The first 7 rows are patterns. Each new row is the sum of 2 different patterns, raised or lowered, with some noise. Before adding, each is slid sideways (what falls off one end comes back at the other) and multiplied by a number that may be negative. Names go in the order of the patterns.
Some rows, each with the names of its patterns after it:
[  2  -9 -12   1  -1 -33 -23  20  -6   5  -2 -34  15  10   8  -8  -4   7
  33  -8   1  10  39  11  -5  27 -23  14  -1 -13  -6 -39  -5  -4  27   8
  -4  16   1   1  14 -16   8   3  17   9   2]
z_367
[-37 -10   0 -22 -39   6 -30  21  -2 -15  -1 -33  -9  -5   0  -4  28  -1
  -2   1   9   0   9   2 -19   6   2  11  13  -7  -9  -2 -18  10 -16   0
   3 -10  39  14 -12  16   6   1  18  -2 -17]
z_851
[-22   4  -2 -11 -11 -16  -9   6 -24 -39   7 -18  19 -25 -39  -3  -6  -1
  22 -12  14   5  17 -17 -30 -14 -16  -5 -22   5  -8 -11  -4 -17   1  34
  -6  -9  -3  10   3  -2  14  21  15  30 -39]
z_927
[  1   1  -4  14  -3  -6 -22 -15  -5 -14  15  12  10  15   0   1   3  12
 -10 -21  -3  -1  -3  -4  10   5 -14  -7  17  39  25   4   5  10  29  11
  18  -6  -2 -23  -6 -20  18 -10  14   7 -27]
z_171
[-17   2 -35   4  14   3  17  -7  10  11   7   5  18 -16 -39  -4  39  -1
  -4 -12   0  -5  31  11   0 -12  -3  31   2 -29   0   6 -10   4  -9   5
  -6   4  18 -26  -7  29  15  -1 -34  -2  13]
z_503
[ -1 -13  15   0  24   0  -3  11  17  22   0 -25  -6  13   3  -1 -23   0
   0  -5  -2  -7  -1  18  -2  39   2  -3   3   2  23 -17   4 -24  20 -16
  -9   4 -11 -10  12  26  16  14 -14  10  -6]
z_405
[ -4   0  28  -4  14 -23   1 -11 -16   7 -39  10   4   6   3  22 -30  -6
 -20  19  -2  18   2 -27   3 -25 -17  19  14   0   9 -13   4  -3   3  -5
  -2 -19  19  -1   0  14   1  -3   4 -28   8]
z_368

New rows, each followed by the names of its patterns:
[ 11  -3  10  10   4   4   4   5   9   0  13  31  13  21 -23 -14  13  11
   3  13 -10  13   8 -10  -9 -13 -15  28 -15 -17   7  -9   8  30  21  22
  10  31  21 -16  16 -15   7   2  12  23   5]
z_851 z_927
[-10  11 -42  -3 -17  36  -4  -8  18  -8  -5  21   4  18  12   7  14  -1
   2 -17   0   1  16 -29 -20  25   6  20   0 -45  10  19  11  -5 -19   9
  31  -8   0   5  33  22  -6  49 -18  12   2]
z_367 z_405
[ 13  17   8 -12  17  -8  31  -1 -17   8 -10   2   4  18  11  15   4  22
  41  31  12  19  18  22  23  23  14  15 -12  -1  -8  11   6  12  16 -12
   4  33  13  13  15   7  -9   7   1  -9   0]
z_851 z_171
[ 13 -21 -27 -21 -21 -23  12   9   6 -11 -17 -16 -19   5   4   7   1 -19
 -27  -7 -12  11  -7  -4  -2 -14 -15  -2 -31 -10 -11 -20 -17   0  -2  11
 -14  -6  -7 -34  -6 -13   7 -19 -23 -15 -16]
z_171 z_368
[ 11  -3  15   7   6 -16  28  27  10  12 -19  25  41  15   4 -19 -27  20
 -11  -6 -32  11  20   6  10  -4  15   9   4  36   1   8   0 -26  19  -8
   3 -30  10 -12 -22 -15 -23 -34  37  40   8]
z_927 z_405
[-21 -20   0  14  -2 -21  11 -32   7 -26 -25 -19 -55 -18 -17   5   6 -23
   1 -14 -31  -1 -34   5 -14   4   4 -18   8 -27 -28 -17 -17 -54 -16   4
  -7 -22 -16 -53  -4   9 -11  -8  -8 -18   2]
z_367 z_368
[ 10  -6  -8  -2  -5  -7 -13 -13  -6 -19  19   5  -4   8  19  11 -12 -19
  -1  -6  20  10 -13   2 -16   0 -18 -37   7 -37  -2 -25  -5  -1  -2 -11
 -16 -17  21   0  38   2 -25 -18 -28 -13  -2]
z_367 z_368
[-10   7 -10 -20 -17   0 -21 -13 -21   0  -9 -12   0  36   3  12  -7   6
  -4  -9  25  -3 -12  21  -6 -16  -4  18  31   7   3   0  -9  18 -10  -8
  -1 -12  -4   1  10   0  -1  -9  14  16   2]
z_171 z_503
[-68 -12 -14 -10 -28 -21 -42 -13 -26 -14 -17 -27 -18  -4  -9 -39  -9 -26
 -24 -30 -38 -29 -38  11 -15 -44 -24 -22   5 -13 -39  -5 -22  12 -19 -33
 -24 -40 -23 -29 -29 -43 -37 -24 -13  10 -21]
z_367 z_503
[-26  17  36  37   4 -12 -30   6  13  23  -3 -19   2  52  20  33  35  33
  14  22  12  10  24  43  23  -5  -7  21  55  42  17  38  30  38   6  -2
   5   4  24   7  -3  21  33   7  35  57  29]
z_171 z_503
[-18 -17  18  49  15  17  12  27   2   9  -5   9 -20   0 -30   6   7 -15
  10  -6  25 -32  -4  -6 -30  50  33 -14 -20  -1   0  31   1   2  22  54
 -21  18 -43  25  42  -5  -8 -18 -23  38  -7]
z_927 z_405
[ 19  36   6   6  -8   3   4   8   0   8  16  40  11   6  17  22  14   5
   6  12   1 -19  -9  -9   4   1 -18  -1 -11  14  20  25  37  27  -6  20
  -3  17  21  11  -4  23 -12   6  17  20  13]
z_171 z_405
[-13  15  33   2   0  18 -32 -19 -21  -2   5   9  -7 -13   6   9  30 -25
 -33 -11  -8  -6  -5 -33  19 -16  -9  -9 -42  -6  -3  11  28   5   3 -11
  30   4 -27 -10 -33  -9   7 -12  17 -35 -16]
z_405 z_368
[ 13  -9 -37   1  19 -20 -15  -7 -16 -19 -23 -26 -13  26  19  -9 -28   7
  -8  28   3  -4  32  24  18   3 -28  13  31 -22  26   0 -12  -9 -18 -22
 -21  32  19  27  22 -17   5 -10  -6  13  -5]
z_927 z_368
[ 8 59 10 16 62 60 54 43 -5 34 44 41 28 10 17 50 29 31 39 34 45 37 44 43
 28 37 60 50 32 15 11 41  3 33  1 33 29 52 61 68 16 15 24 45 30 38 47]
z_405 z_368
[ -7 -20 -10  21 -12  -2 -32  -2 -14  -6   4 -15  -5   0  -8  -7  18 -19
 -36 -16  12  -3  -5 -14   4 -18  21  -1  -9 -10 -36   5   3 -37  -9  -4
 -23  -3   1  20  -4  -2  19  -1 -14  33  -8]
z_851 z_503
[-12 -11 -14 -18 -12  -6 -16  -5 -16 -33 -14 -30 -14 -23 -12  -3  -9  11
 -28  18 -16 -17 -11  -8 -32 -11 -18  -8 -17 -17 -22 -15  13 -24   1 -16
 -25 -20 -17 -26 -17 -15   2 -11 -17 -14   0]
z_405 z_368
[ 12 -13   6  -3  -8  -2   0 -32 -19  35  -8   6  -5 -35  19  17  12   7
  -7  20  33  -6  11 -16  23  20 -10  22 -19   4   2   4  23 -24  -4  15
  50   5  19   2   6  14  16  11  17   7  17]
z_367 z_851
[-28  26  -6   8 -13   9 -17  13  16  13  22  13  -7 -49 -13   4  -4  -9
   0 -20   8  16  51  -9   1  20  21  -7  31 -24  27   5   4  31 -19   6
 -15  24 -31  13  16  -8  27 -12 -13  -9  14]
z_851 z_368
[  4 -14  -9  11   1  30  -4   4  -7  -2  31  -1 -21  16   7  22  11  -2
  13   2  22  11 -17 -15  42   7  -4 -24  -6   8  -5  24 -16  15   9  13
  17  -1   7  22  12  23  20 -13 -22  10  52]
z_503 z_405
[-22  -1 -19 -24 -18 -29   0 -18 -32 -24  -4  -1  20  20  -8 -38  11  -1
   9 -18 -12 -55 -26 -28   8 -18 -27  -7 -10 -12 -18 -10  -6  -9 -22 -24
 -27 -32  -3   4 -29 -17  -2  12 -12 -21   7]
z_171 z_503
[ -8  16   1  15  16   0  13  26  24   1 -18 -18  18   3   3  -2   0  13
 -12   2  -8  -8  24 -20  46   8   5   8  17   9 -14  -4  -7  21  -2  -4
 -10  -2 -20   6  36  26  16  -4   5   0   1]
z_405 z_368
[12 26  8 43 27 29 42 34 64 37 45 -1 26 36 10 29 32 16 58 20 31 16  8 32
 20 52 39 38 42 52 70  9 32 25 31 46 37 30 36 26 37 14  6 52 27 38 11]
z_367 z_368
[ -7  40   1  25 -22  -3  13  24  18   7  10  28  10 -24  21 -15   8 -10
 -12 -13 -33   9  -8  17  -1 -13  15   7   0  23 -20  18   1   9  13 -26
  -9   1 -21  -6  -2 -41 -17  28  22  11  -2]
z_367 z_851
[ -5 -18   2 -20 -21 -40 -17   0 -42 -39   8 -22   2 -37 -23  -4 -44 -18
 -37 -10  -6   8   0 -19  -5   2  -8  -5   1 -35 -33 -14  19  -5 -19 -26
 -13 -25  15 -15 -13 -18 -20  33  -2 -38  -4]
z_851 z_503
[44 54 28 10 58 49 28 43  4 43 50 59 63 40 56 32 32 34 39 28 14 34 55 48
 53 32 39 39 61 38 35 42 43 46  8  0 34 39 27 17 22 28 40 42 66 25 51]
z_171 z_503
[-18 -53 -21 -27 -39 -30 -61 -41 -30 -13 -30  31 -26 -32 -22 -12 -10 -29
 -19 -60  -6 -35 -21 -10 -42 -41 -17 -24  -4 -32 -36 -15 -38  13 -20 -25
 -10  -3 -26 -12 -21 -32 -47 -34 -42 -51 -53]
z_851 z_405
[ -1 -31 -34 -29  -6   1   3 -15 -54 -26 -35 -39 -22 -19 -36  15 -27 -20
 -34 -20 -17 -16  -8 -18 -15 -15  21  14 -41 -17 -25 -29  23 -44 -28 -25
 -17  11 -15 -57   0 -13 -28 -45 -30 -21 -70]
z_367 z_851
[-43  -6 -33 -29 -44 -52 -55 -11 -59 -26 -49 -17 -26 -62 -22 -17 -28   0
 -69 -60 -51 -49 -51 -58 -36 -34 -23 -43 -68 -30 -48  -8 -64 -85 -41 -42
 -39 -21 -35 -20 -43 -27 -34 -29 -24 -44 -34]
z_927 z_171
[ 46  -7 -27   3  29  -2  -1   9 -10   3  -1   5 -28 -35  20   9  18 -28
  -5  21 -16   1 -22  -8  17   3  25  -2   6  10  -1  -5  16 -16 -56 -19
  49  -7  -2 -15 -25   4  31  13  -8 -16   0]
z_367 z_503
[ -4  -1 -17 -62   0 -12 -13 -38 -30 -18 -40  -4 -18 -26   0  -3  16  27
   4 -49  -7  -1 -28   2 -16 -42 -31 -30 -16 -50 -54  -9 -46  17  -3 -25
 -13  -9   2 -39  -5 -21  13  19 -29 -21 -13]
z_367 z_851
[ 14   2   0 -22 -24 -31 -25 -18  10 -23 -29  10 -32 -14  -7 -37   7 -45
 -37 -21 -24 -13   6 -38  16  25   8 -58 -35 -18 -13 -11 -24 -31 -26 -19
  -3 -22 -35  21   6 -18 -17   8 -10  -5  -4]
z_927 z_503
[ 9 52 11 38 35  5 35 22 -4 37 24 18 -2 10 17  1 18 22  9 59 36 19 26 41
 24 16 25 16 34 43 24 39 -4 31 61 54 44 25 11 39 35 26 24 28 40 11 26]
z_927 z_171
[ 20  -2   6   9  50  -4 -19  12 -10  38  -1 -12 -11  -1  31  -1  -2   1
   6 -22  14  56  16 -47 -28 -15  13   1   1 -49 -13  -9  22  12  -2   7
  51 -11   8   1  -6  38  -1   9   6 -25  32]
z_171 z_503
[-13 -16   0 -43   7  14 -10   2  -3 -21   6 -23   7 -12 -11  -2 -37  -9
 -38 -15  18   8  -2  -2  -7 -10  -6  -5 -11   0 -22 -15  -7  -6   2 -16
 -13  -7 -38 -18 -21 -25  29  -2  -2 -26  -5]
z_927 z_368
[-12 -33 -30 -22 -34 -30 -26 -14 -25 -26   5 -23 -20  11  -1 -14 -56 -23
   7 -25 -30 -83 -40  -9 -19 -11 -50 -20 -25  -5 -12  19 -28 -34 -36  27
 -31 -27  -4 -19 -21  14 -22 -14 -22   0  24]
z_171 z_503
[-27 -15  -4  11  17  -2 -32  -3  11  -7 -24  10 -25  10 -16 -18   4 -20
   2  35  -4  10  14  13  -6 -21  -4 -12 -10   4  11 -19 -13   1  11   6
  20   9  -2  21   8  -1   1   5  24   6  19]
z_927 z_503
[  6   4  29  10  -7 -11 -21 -11 -23 -38   3 -21  11 -12  -4  17 -18  -8
  -1   2 -13  13   9   3 -16 -27 -22   0  -4 -22 -23 -11 -10  11  -6  14
   2   5  -9  -3 -12  -6  17  20   5  -5  -2]
z_851 z_171
[ -7   3  -6  -2  -5 -13 -31  12 -11 -17 -30 -21 -20  -1  13 -15   5 -14
 -17  25 -11 -10  11  -8 -22  20   7  12 -12  -1 -29  -2  18   3  25   4
 -26 -16 -13  -4  -4  -8   2 -15  27   8   2]
z_851 z_368
[ 13  -9  -1   6  33   9 -13  19 -22  26   7  -4   4 -20  21   0  17 -12
  14   0  14  38  19 -23 -12  -2   6  18   1  -7   1  15   3   8 -30   7
  27   1  -9  -2   4  31   8   1   3  -5  38]
z_503 z_405
[  8 -17  -4  13  -7  -1   8  -7  -2 -15 -17  -7  -2   0   8   3   5   4
   4 -12 -14  -9  -2   6 -11   5  18   9 -12  -3   2  22  17 -10  -1   2
   8   4   7  -5  17  19 -23 -30  -2   1 -21]
z_367 z_927
[  4 -19 -15 -32  -4 -19  -8   9 -29   3 -30  -8 -18 -33 -16 -46 -21  -4
 -24 -15   4 -45   8 -22  -9  -6   1 -13 -23 -13 -45 -54  -8  -5 -31 -37
 -20 -32  -1 -15 -30 -19 -52  -8 -20 -17  -7]
z_851 z_368
[35 55 14 14 10 11 20 28 20 36 26 27 26 26 22 19 28 16 22 18 35 31  1 -7
 27 19 19 17  6 22 13 44 46 60 53 21 -2 40 12 12 46 17 19 38 -2  4 37]
z_927 z_171
[-11  54  -8  57   6 -17  20 -11  22  44  39  45  30  56  14   5  27   1
  30  10  44  29  20  24   4  19  56  21  -5   8  52  25  29  38  17  52
  62   2   0  25  32  46  14  15  26  64  17]
z_367 z_927
[  4  -8 -30 -33 -22   7 -23 -20 -13 -18   9 -25  -6 -13 -37  -3 -21 -24
 -13 -21 -39 -22   5 -13 -56 -39 -11 -26  -5 -15 -47 -25 -34 -14 -16 -40
 -20  20 -17 -21 -11 -16 -10 -16 -12 -28 -28]
z_851 z_503
[28 18  8 42 -7 14 20 48 27 24 35  5 28 30 19 39 17 26 25  7 32 -2 12 24
 13 34 16 25 33 29 19 14 33 13 -5  8 16  7 10 23 -3 47 46 15 16  9 -2]
z_367 z_851
[ 12  -3   4  17 -15  31  -4  -3   0 -37  -9  13  -4   8   3 -10  32  35
  20  20   1  22  67 -14  21 -21  13  19   0   7  16   8  -3 -25 -30   7
 -15  20 -16   2   6   6  48   1   3 -27 -14]
z_367 z_851
[-23  -1  -5  -5   4 -13  -1   9 -24   1  -8  -4   9 -11  12 -19 -14 -33
 -30  -3 -36  -5 -17  -8 -12  17 -26   5 -15  19 -17  11 -11 -27   9 -25
 -19  10  -3  -5   5   0   5  -3   2 -15 -13]
z_171 z_368
[  3  -4  26  10  27  15  17  23  40   6  -4 -11   1  11   4   0 -16  11
  -5 -16  10  -8  16  10 -13  37   6   5  23   2  33  -2  18 -20   8 -14
  -8  10 -14   4  13  22  17  11  -3  35   1]
z_927 z_405
[-34 -35 -29 -28   6 -27 -38 -31 -57 -24 -43 -27 -22 -48 -19 -34 -14 -24
 -18 -27 -49 -33 -25 -43 -29 -20 -16 -38 -37 -14  -2 -14 -25 -25 -42 -20
 -10 -19 -31 -34 -71 -26 -42 -11 -44 -19 -20]
z_367 z_171
[-31  -7 -17  -6  -2 -63 -41 -52 -40 -33 -48 -48 -37 -37 -47 -51  -1 -36
 -11 -37 -38 -37 -15 -44  -8 -30 -17  -3 -12 -40 -54 -40 -61 -34 -49 -27
 -43 -40 -38 -47 -15  -2 -36 -44 -41 -17 -20]
z_851 z_927
[ 28   0  32  42   6  26   6  12  45  12   2   7 -10  15  20  -4  -5  25
  13  24  10  30  30  12  30  12  43  18   4 -27  12   0  38   4  24  -6
  -5 -27  -7   3  41  50  17  -3   7  17  16]
z_927 z_368
[ 11 -17  13  38  -3  -9  10 -14  21 -16   9   3 -20  59  22 -29   7  10
  29  21 -10   0 -34  20   2 -27 -37  -5 -18  15  -7 -17  -1 -39   8  28
   7 -28  33   3  11   5  18 -19   3   7  -5]
z_851 z_503
[  5 -11  -2  -2  30   7   6 -14  -9   4  -9 -34   4  -7  -4   0 -26  -2
 -10  -6  14 -21 -13   0  -4  -8 -34   1  10 -12   5 -27  -2   5   4   1
 -19  -1   1  -1  -4  12 -11 -37 -12  28  15]
z_171 z_503
[-11  10 -10 -23 -14  -7 -24 -23 -20 -43  20   4 -10  -4  -7 -10  -5 -15
 -12  -4  14 -18  -5  -7  13   9  -3  -4 -11 -17  -8 -31 -35 -28  -1  -1
 -24   1 -24  13 -17 -13  -6 -26  -6 -16 -38]
z_851 z_927
[ 37  15 -22 -28  -9 -13   3   7  11   6  15   2  20 -13  12  -6 -27  -2
   4  -5  25   1   8  -9 -32  18  14  40   4  15  25  18  46   5  -7  -4
 -18 -25  14  18  13  -6  10 -36   0  27  -4]
z_171 z_368
[ -3   5  31 -15  16   1  -4  18 -27  38   8  26  16   4  41  -7  11  -1
  12  -2   2  27   5   1  21  25  13  20  -5 -10 -15  21  -9  26   8   3
  20  14  25  15  23  12  11  -2  20  17  36]
z_367 z_405
